The rows are grouped in 3 ways, from coarse to fine. Each group lies inside one group of the grouping before and may be the whole of it. The rows also spread widely along 10 directions, which tell nothing about the answers.
Some rows, each with its group in each grouping after it:
[ -3  -9  -2 -13  -6  16   4 -16   5  -9   2  19   9  -3   5 -30   7  11
 -13 -11  -8  -3  -7  -9   1   0   5   0 -12   9 -17  -9]
ruzub Redi K199
[ -1   1   3  -5  10  -2  15  -7  -1   9 -10   6  15  -8  -3 -23  -2   5
   0   6   8   0  -6   0  -3  -2  -7   2   5   9   2  -6]
ruzub Redi K326
[ -4  -7  15  -8  13  -3   1 -13   6  18  -9  -3  15   4  15 -21  -7   1
  10  24  21  -9  -9  -4  -1  -5  -4   9   5   0   9   0]
nusaz nane K878
[  4  -4  24  -7   3  -3   3  -2   1  -6 -10  -1   7 -14   2 -12 -22  -5
   8  16  -2  -9 -19   4   3   0  -3   8  -2  15  -2   3]
nusaz nane K219
[  3  11  -2   3  -7  16   9   5  -2  15   3  -2   7 -18  -9  -5   8  18
  -4  12  -3   9   4  -9  -9   2 -23 -12  -5   3  12  -1]
duto zot K113
[ 12  -7   7  -6   7   8  13  -2  -7  -6  -1   1  -3 -13   2  -4 -13  -3
  -5  17 -18   3 -13   9  12  12   6  -1 -13   9  -1 -10]
nusaz sepi K553
[  5   2   1  -3   9   6   1  10   8   3  11   6  -8   3   8   5   5   2
  -5  15 -12   7 -11  12   6  11  -3  -8 -23   8   3  -5]
duto duvu K516
[  8  -2  -4   4   0  13  10  -6  -4   6   1  -8   0  -9   7   0  10  11
  -7  23  -1   8   0  -4   3   7  -8  -8 -10  -4   6  -7]
ruzub mun K792
[ -1  -7   2 -11  10  -5  12 -16   8  10  -4  10   4   2  24 -15  -2  -2
   4  12  14   0 -18   0   0  -7  -3  -2  -8   4   8  -3]
nusaz nane K691
[ -3  -7  18   4 -12  17  -5   0   4  -3  -4   4   4 -10 -11   9  -4  13
 -10  26  13  -5   2 -10   0  13  -8  -7 -17   3  -1  -5]
nusaz Pegi K775
[  4  -9  -5   3  37  16  18  -2  -4   2   0  -9   7  11   4  -1   5   5
   1  27  -6   1  -9   8  20  15  18   1 -13   8   3  -2]
ruzub mun K850
[  2  10  17   5   3   4   3   8   0   8 -12   4   5 -11 -15   2 -16  -1
  -3  12  -2   4  -2  13  -6  16 -10   0   1  14   6  -2]
nusaz sepi K217
[ -3  -3   6 -16  12   3  -3 -11   7  -3   0   4   3   8  26 -29   0   2
   3  -7 -19  -3 -26   7   4  -6   3  10  -9  14 -10   5]
ruzub Redi K286
[  6   7   6  -5   0   5  10  -9  -2   7 -11  13   8 -16  -2 -20  -8  -2
  -3  -2  -6   3   1   9  -2  13  -7   4   3  11   0  -9]
nusaz vapam K833
[ -3  -5  -4  -4  21  26   1 -27   1   4  -1  -6  10  13  23 -17   8  12
   2   5  -7  -2 -15  -6   9  10   7   3 -11   6   1   8]
nusaz Pegi K579
[  4   8  -1   1   5  -2  13  -2  -1  15  -6  11   5  -7  -2 -12   3   1
  -8   6   5   8   4  13  -5   8 -14  -3   1   4   5 -13]
ruzub Redi K326
[ -5 -11   6  -8  -9  20  -7 -16  10   5   1   5   7   2  13 -15  12  18
  -6  11  12  -5   2 -14   2  -2  -4  -2 -15  -3  -2  -2]
duto zot K113
[ -4   6  14  -3   1  -7  -1   2   9   9 -13  19   7  -2  -5 -19  -6  -3
  -7  -2   9  -2   4  17  -9   8  -8   7   2  10  -4  -9]
ruzub Redi K286
[  4 -13  12  -6   3   7   2   3   3   1   8   2  -1  -2   9  -1  -5   4
  -5  32  -2  -4  -8  -2   9   6   5  -3 -17   1  -2 -10]
nusaz nane K219
[ -3   3  15  -5 -19   2  -3   1   7   6  -2  20   3 -12  -6  -9  -7   7
 -11   5   5   0   3  -2 -14   5 -16  -5  -9   6  -2 -13]
nusaz Pegi K579
[ -3  -1  16  -5   6 -13   8 -12   8  22 -19  17  17  -3   3 -21 -10  -8
   3  13  33  -5   7  10  -9   3  -8   8  13   0   9  -9]
nusaz nane K691
[-11 -13  17 -11 -16   9 -18 -23  27  -6 -11  35  -4  10  19 -10  -3  -1
 -15  -5  23 -12  -2   0   0   6   3   3 -22   6 -14  -8]
nusaz vapam K833
[-10 -17  21 -15  -7  12   4  -3  14 -34  -3  27   6  -9 -11 -12 -19   0
  -6  -9  -6 -15 -29 -12   3  -4  10  -1 -24  31 -20  -1]
nusaz nane K219
[  7   6  27  -4  -8 -16   5  20   0   8  -3   7   0 -20  -9  -5 -22  -5
   0  27  -6   1  -2  12  -5   7 -12   2  -1  10   2 -15]
nusaz vapam K833
[  5   3  11   5   6  17  -1   5  -1  -3  -3   0  -1  -3  -1   2  -8  -1
  -3  10 -18   0 -11  12   6  19  -4   0 -10  12  -1   4]
nusaz nane K691
[ 13   8   3  -1 -12   2   2 -17  -3   9  -9   3  -7 -21  21  -8  -4  -6
  -4   3  -4   8  -2  12  -3  10 -21  -3   1  -2   9  -5]
nusaz nane K219
[ -4   7  19  -3   6  -7 -16  13  12  15   1  -8  -4  10  17  -3  -1   7
   5  28   1  -2 -17   4  -4  -8 -16   3  -8   6   6   6]
ruzub Redi K326
[ -2 -23  32 -15   5 -13   1  10   9 -17  -4   9   9  -3  -6 -17 -21  -3
   0  30   5 -16 -15   2  12  -3  18  14 -13  14 -18 -13]
ruzub Redi K199
[ 14  14 -10  -3 -10   0  11  -1 -10  20   7   1  -1 -18   8 -24  12   8
  -9   3 -23  18   7  10 -13   3 -17  -6   4  -1   4 -17]
ruzub mun K792

New rows, each followed by its group in each grouping:
[  7   7  -1   1   8   4  26  -5 -11   8  -3  -3  10 -22  -7  -6  -4   7
   1  13  -3  10  -8  -4  -5   6 -17  -9  -1   8  13  -6]
nusaz Pegi K579
[ 13   2  16  10  -9  15  -2  -6  -6   8 -13  -7   2 -22  -3   7  -8   4
  -6  31   7   1  15   2   6  25 -13   0  -1  -6   7  -7]
nusaz vapam K833
[  7 -15   9 -13 -11  13  -2  -9   3  -9   7  -1   2  -9  18 -15   2  11
  -3  14 -13  -3 -11 -10   9  -6   0   0 -20   2  -7  -3]
duto zot K113
[  7  14   2  -3  11  -2   3 -10  -2  31  -6  -2   4  -1  19 -21   0  -1
   5  12  -6   7   3  15  -4  11 -12   5  10   0  14  -3]
nusaz vapam K833
[  1 -11  21 -15   1 -18  16   5  -2   6  -2  11  16 -17  -8 -28 -20  -3
   3  24   8  -6  -7  -2  -4  -7   1   6   4   7  -2 -20]
nusaz nane K878
[ -3 -13   4  -7  10  -1  12  -9   6  13   1   0  13   2   8 -12   7  14
  -3  31  25  -3  -8 -17   1 -11  -2  -4  -8  -4   4 -10]
ruzub Redi K326
[  3   3   5  -5  25  -5   6   1   1   8  -2  -2   5   7  12 -18  -4  -4
   4  13 -11   4 -13  18   7   6   4   8  -2  11   1  -1]
ruzub Redi K199
[-10  16  14   4  14   5  -1  11   4  20  -5   7  13   4 -17 -12  -7   9
   3   9   2   0  -1   6 -16   9 -12   2   4  15   8   1]
nusaz Pegi K579
[  4  -7   5 -16   7  -8  21   2  -2   8   6  13  10  -9  -1 -23 -11   2
  -2  13 -11   4 -13   1  -4  -5   6  -2  -5  12  -2 -18]
nusaz sepi K217
[ -3 -11  16  -7  22  -7  20  11  -1  10   3   2  16  -1 -13  -9 -12   5
   4  38  11  -4  -8  -4   2   2   7   1  -7   7   3 -16]
nusaz Pegi K579
[  1  -3   5  -8   6   0   0  -7   5   7  -1   0   4   3  19 -17   3   7
   0  14  -2  -1 -14   0   1  -5  -4   3  -7   4  -1  -2]
ruzub Redi K326
[ -3   8   1  -7  14   6  11 -10   5   7  -7  14   8  -1   2 -19  -6  -1
   3  -5  -2   1 -10   5  -4   7  -4   1  -2  18   3   1]
nusaz vapam K833
[  7   0   7  -1  -7   8  -2   2   5   6   2   6  -9  -7  13   3   4   2
  -8  16  -4   6   2  12   5  11 -11  -6 -17  -2   4  -8]
duto zot K113
[ -2  12  23  -2  -1  -4 -15  23  11   7  -1  13 -12   4  -2   3 -16  -6
  -3  11 -16   1 -10  24  -8  10 -10   0 -14  18  -2  -3]
nusaz sepi K553
[ -7  11   0  -5  14  -1  11   0   9   5  -3   8   4   3   3 -13   1   4
   3  -5  -3   5 -21   3 -11  -8 -10  -3  -6  21   4   6]
ruzub mun K792
[  3  -2  15   0  -1   0   1   2   3   8  -1   2  -3  -7   6   6  -5   2
  -5  29   5   2  -3   5   1  11 -10  -3 -13   0   7 -11]
nusaz Pegi K579
[-10 -12  -1 -10  36  11  26  -5   7  -2  -1   7  18  10  -5 -13  -1   6
   7  11   9  -4 -21  -7  11  -4  14  -1 -14  19   5   4]
duto zot K113
[  4   2   9   1   0   7   8  -3  -1   6  -5  -4   3 -15   0   1  -9   6
  -1  20  -1   4 -11  -4  -1   4 -10  -6  -8   7   8  -1]
nusaz sepi K217
[ -4  -6   4 -10  -1   3   5 -15   7   3  -2  21   2   1  11 -14   1   2
  -8  -1   5   1  -6   5  -4   6  -2  -3 -13   7  -3 -10]
nusaz Pegi K775
[  3   1  12  -4  -2   3  -3  10   7  10   6  -3  -3  -6   9   1   1   9
   0  28  -1   3  -6   1   1  -2 -13  -6 -15  -1   8  -3]
duto zot K113
[  4   5   1   9  27   3  28   0   2 -13 -18   5  -4  -7 -11  15 -10 -14
  -2   7   3   8 -15  23  12  21  -1  -5 -12  22   8   2]
ruzub mun K792
[  5  -2  -1 -11   7 -11  12  -1   1  17   6   5   3   0  14 -27   6   5
  -2  16  -6   6  -4   7  -5  -6   1   0  -4   1   0 -18]
ruzub mun K792
[ 12  14  11 -11   2 -15  -9  -7  -1  28  -1 -11  -2  -5  40 -29  -6  -4
  15  14 -20   6 -13  16  -7  -4 -17  12   9   2  11   3]
nusaz vapam K833
[  4   9  17   5   9  -3   6   0  -1  19 -17  -4   8 -11  -5   0 -17  -2
   4  25  13   3  -2  11  -4  11 -12   2   7   6  15  -1]
nusaz sepi K217
[ -3   0   5 -18 -12  -4   4   5  15 -10   8  28  -4  -7   3 -15  -3   2
  -6 -12 -12   4 -19   2  -8  -8  -6 -10 -23  21 -10  -7]
duto duvu K516
[  0   0   5  -4 -11   9   9  -4   3   8   0  14   8 -15  -6  -9  -2  10
  -9  15   9   1   3 -13  -8   5 -10  -8  -8   4   2 -14]
nusaz vapam K833
[-10  -2   9 -13   2  -2  -3  -7  17   1  -6  24   6  12   6 -29   0   2
  -3 -11   0  -5  -8   9  -9  -4   6   8  -7  18 -13  -6]
ruzub mun K792
[ -6   0   0  -6  17   0   8  -5  11  18   1  23   4  15  11 -11   4  -4
  -5   7   8   2  -4  15  -3   7   2  -3  -7   5   6 -11]
nusaz nane K691
[  6  -2  29 -10 -13 -15  -5   8   4   8  -4  13   1 -16   2 -18 -20  -6
  -1  22  -2  -5   2  11  -3   4  -4   9  -1   6  -6 -17]
nusaz vapam K833
[ -1 -11  16 -17  -2   3  -3  -8   8  -4  -6  18  10  -3   6 -33  -7   0
   0  -6  -8  -8  -5   8   3  -2   8  12  -7  13 -14  -6]
duto zot K113
[ -4  -2  14  -2   0  12 -14  -9  16  -1 -10  11  -9   9  14   6  -7  -2
  -7   8   6  -3 -10   9   3  13  -2  -1 -19   9  -2   1]
nusaz sepi K553
[  5  -2  10 -10  12  -9   3   0   4  17   2  10   1   5  16 -18  -6  -6
   0  20  -6   1  -2  17   4  10   5   6  -5   4   1 -15]
nusaz vapam K833
[  0  10  16  -2  12  -4   2  -3   5  13 -12  -1   6  -4   7 -13 -14  -3
  11  13   2  -1 -12   7  -4   4 -12   7   4  14   9   7]
nusaz vapam K833
[-17  -7  13  -8  16   6   2   3  17   9  -3  23  13  19 -12 -10  -7   7
  -7  11  16  -7  -6   0  -6   3  12  -1 -13  15  -4  -9]
nusaz sepi K217
[  1   3   9  -2  16   7  10  -2  -2   6  -8   3  11  -5  -4 -14 -10  -1
   5  11  -3  -3 -10   7   1   8  -1   3   2  12   4   0]
nusaz nane K219
[  3 -12   4  -9  -2  -6  17  -1   3  -1   3   8   3 -13   4  -6   0   5
  -9  25   9   2 -10  -8   3  -7  -5  -8 -16   2  -2 -17]
ruzub Redi K326
[ -6   2  -4 -10  13   8   0  -7  12  16  10  16  -2  16  23 -14   9   6
  -3   6  -8   4 -11   2  -1   3   1  -4 -17   5   2  -6]
nusaz vapam K833
[ -2  13   7   8 -16   9   5   6   6   7  -8   8   2 -17 -19   5   3  11
 -11   9  15   8   7  -5 -17   5 -25 -13  -5   7   6  -6]
ruzub mun K792
[  5  -4  25  -4  -6   9 -10  17   2 -12   4 -14   3 -14  -5  -1 -13  10
   7  24 -18  -5 -20  -8   6  -1  -5   0 -16  16  -6   8]
duto duvu K516
[ -3 -16   4 -15  19  -1  12  -8  11   4   4  10   3   9  21 -12   3   0
   2  18   8  -2 -15   4  12  -6  10   0 -19   4   2  -5]
duto zot K113
[  5  -8   2 -12  21  -2  12  -6  -2  16   8   2   6   6  21 -21   1  -2
   4  22  -8   2 -12   9   5   0   7   3  -5   1   5  -9]
nusaz nane K691
[ -1  -5  -2 -10   3  -9  13 -17  10  11  -6  17   2   1  16 -19   6  -1
  -6   5  18   4  -2   5  -6  -5  -2  -3  -6   1   3 -15]
ruzub mun K792
[ 14 -12  14 -11 -18  -2   2  -4  -9   2   9  -8  -1 -23  17 -13  -5  10
  -2  33 -12   2 -10 -10   2  -4  -9  -3 -12  -5  -1 -14]
nusaz Pegi K775
[ -2   1   1   1  18   9  11   0   0  20  -3  16  12   6 -14 -11  -2   3
 -10  13   4   4  11  12  -2  20   8  -2  -2   5   3 -17]
nusaz sepi K217
[ -2  -7   5  -4  -2   5   8  15   9  -4  11  13  -5  -2  -4   9   4   8
 -18  22   2   3  -7  -3   1   3  -3 -12 -27   5  -5 -18]
ruzub Redi K286
[ 17  11  12   0 -16  -8  -4  -6  -6  10 -11 -10  -5 -23  18 -16  -4  -2
   2  12 -12   8   1  16  -6   5 -22   7   8   0   4  -4]
ruzub mun K792
[  4  -3  24  -3  -1   0  -8  13   7  -2   0   4 -10  -2   4   8 -16  -3
  -3  26 -10  -2 -12  13   5  10  -2  -1 -19  10  -2  -7]
nusaz sepi K553
[  1  -1   7  -7   5   1  13 -11   1   7  -7   2  10 -12   6 -14  -9   2
   6  13   9  -2 -14  -5  -4  -4 -10  -1   1   9   8   0]
nusaz nane K219
[  1   0  15  -7  -8  17 -14  -7   4   4   0   4   8   0   8 -23  -2  12
  -2   7 -14  -6  -3  -4  -2   6  -1   8  -5   7  -9  -1]
nusaz vapam K833
[  1   4   0  -1   0  -1   4   1   6  14   4   1  -3  -1  13  -4  10   8
  -5  21   4   8  -3   0  -6  -1 -11  -7 -10  -1   7  -8]
ruzub mun K792
[  5   4 -13  -5  10   0  19 -10  -2  18   2   3   3  -4  16 -14  13   6
  -5  10   1  12  -5   2  -3  -1 -14  -8  -3  -2   9 -10]
ruzub Redi K326
[  2  -1  15  -8   4  -8  10   8   5   7   2   8   1  -9   1  -8 -13  -2
   0  22  -3   0 -11   2   0   1  -4  -1 -10  12   2 -11]
nusaz vapam K833
[  0   8   2 -13  -4 -14  18   4   9  10   2  21  -1 -15   6 -13  -2  -2
  -1  -2   2   9 -12   7 -12 -12 -21 -10  -9  12  10  -7]
duto zot K113
[  3  -5  13  -6  -6  -9   7   0   6   3  -4   7   3 -11   5 -12  -6   2
  -1  17   8  -2  -7   1  -4  -7  -6   1  -7   7  -1 -10]
ruzub mun K850
[ -2 -13   6 -11  12   3  11   9   7   4  13   9   2   5   1  -2  -6   8
  -6  27  -7   1 -16  -4   4  -1  12  -8 -23  10  -1 -14]
nusaz sepi K217
[  7  -1  15  -3  -7  -6  -3   7   1   7  -4   8   2  -9  -1 -14  -5   1
  -9  19  -2   1   6  13  -1   8  -7   4  -3   2  -6 -16]
ruzub Redi K326
[  4  -3   7   4  22   7  17   8   0  -5  -5  -5   1   0  -7   9  -4   0
  -1  29  -3   2 -11  10  13  14   6  -1 -14  12   3  -4]
ruzub mun K792
[  6  -4   8  -2   5   7  15 -11  -1  -3 -10   0   4 -15   0   1 -12   0
  -2  16   2   3 -15  -3   5   7  -3  -5  -9  10   6  -2]
nusaz sepi K217
[  6  -6  -7   0   1  13  12 -20  -2  -1  -5  -3   1  -8  11  -7   9   8
  -6  10   3   6  -4  -4   5   5  -3  -5 -10   0   2  -5]
ruzub mun K792
[  9   8  15   2  -8 -21  27  27  -8  12  -6  10   8 -35 -33  -1 -16  -2
  -8  31  10   9   8   8 -12   2 -23  -7   6   7   8 -26]
ruzub Redi K326
[  3  -5  10 -14 -11  -9   4  17  13  -1  15  23 -13  -7   8  -3  -1  -1
 -11  12 -12   6  -9  11  -1  -4  -6  -9 -27   7  -3 -17]
duto zot K113
[  3   2   6 -10 -12   2  -3 -15   6  -3  -8  15  -2  -7  15 -26   1  -1
  -6 -13 -11   3  -6  10  -6   0  -6   4  -4  12 -10  -4]
ruzub mun K792
[ -5  -4   6 -10   6  -3   7 -12  12  -1  -7  11   2  -1  15 -10  -1   0
  -2   3  16   0 -18  -1  -1  -7  -7   0 -11   9  -1  -1]
ruzub Redi K286
[  5 -15  14 -17   1   8   3 -25   2 -17  -8  -6   5 -11  24 -23 -15   3
  10   3 -14  -8 -36 -12   9 -12   6   6 -12  15  -8   9]
nusaz sepi K553
[ -5 -11  24  -2  -2  -9  -7  27  18   1   8  16 -10   9  -4  10  -6   0
 -11  37   8  -5  -1  15   1   6   6  -1 -27   7  -7 -18]
ruzub mun K850
[  1  -7   7 -11   7  -8  13  -8  10   7  -6  15   1  -3  15 -13  -2  -5
  -1  10  11   2  -7  12   3  -3  -2   0 -10   4   5  -9]
duto zot K113
[ -5 -11  17  -7  -8   2   4   8  10  -3   9  16   0  -4  -6   4  -7   8
 -11  24   7  -3  -7  -8  -2   3  -2  -8 -24   7  -5 -16]
nusaz Pegi K579
[  0   1   9  -4   1  -3   3   2   8   2  -3   5  -1  -4   7  -4  -2   2
  -5  12   5   1 -11   4  -2   0 -11  -2 -11   7   0  -4]
ruzub Redi K286
[ -7  -1   9  -8   1   1   3  -2   4  18   4   9  14  -2  -1 -22  -1  14
  -1  14   7  -2  -4 -11 -13  -5  -8  -1  -3   4   2 -10]
nusaz Pegi K579
[ -1   4  11   1   3   6   8   8  -3  12   5  -3   8  -9 -11  -5  -4  12
  -2  25  -2   3  -3  -5  -6   7 -10  -5  -6   6   6  -8]
nusaz Pegi K579
[  1  -1   1 -10 -14  -8   7   2   5  14   8  15   1  -7   7 -21   8  10
 -10  12   0   5   2  -2 -14  -9  -8  -6  -8   0  -3 -22]
ruzub mun K792
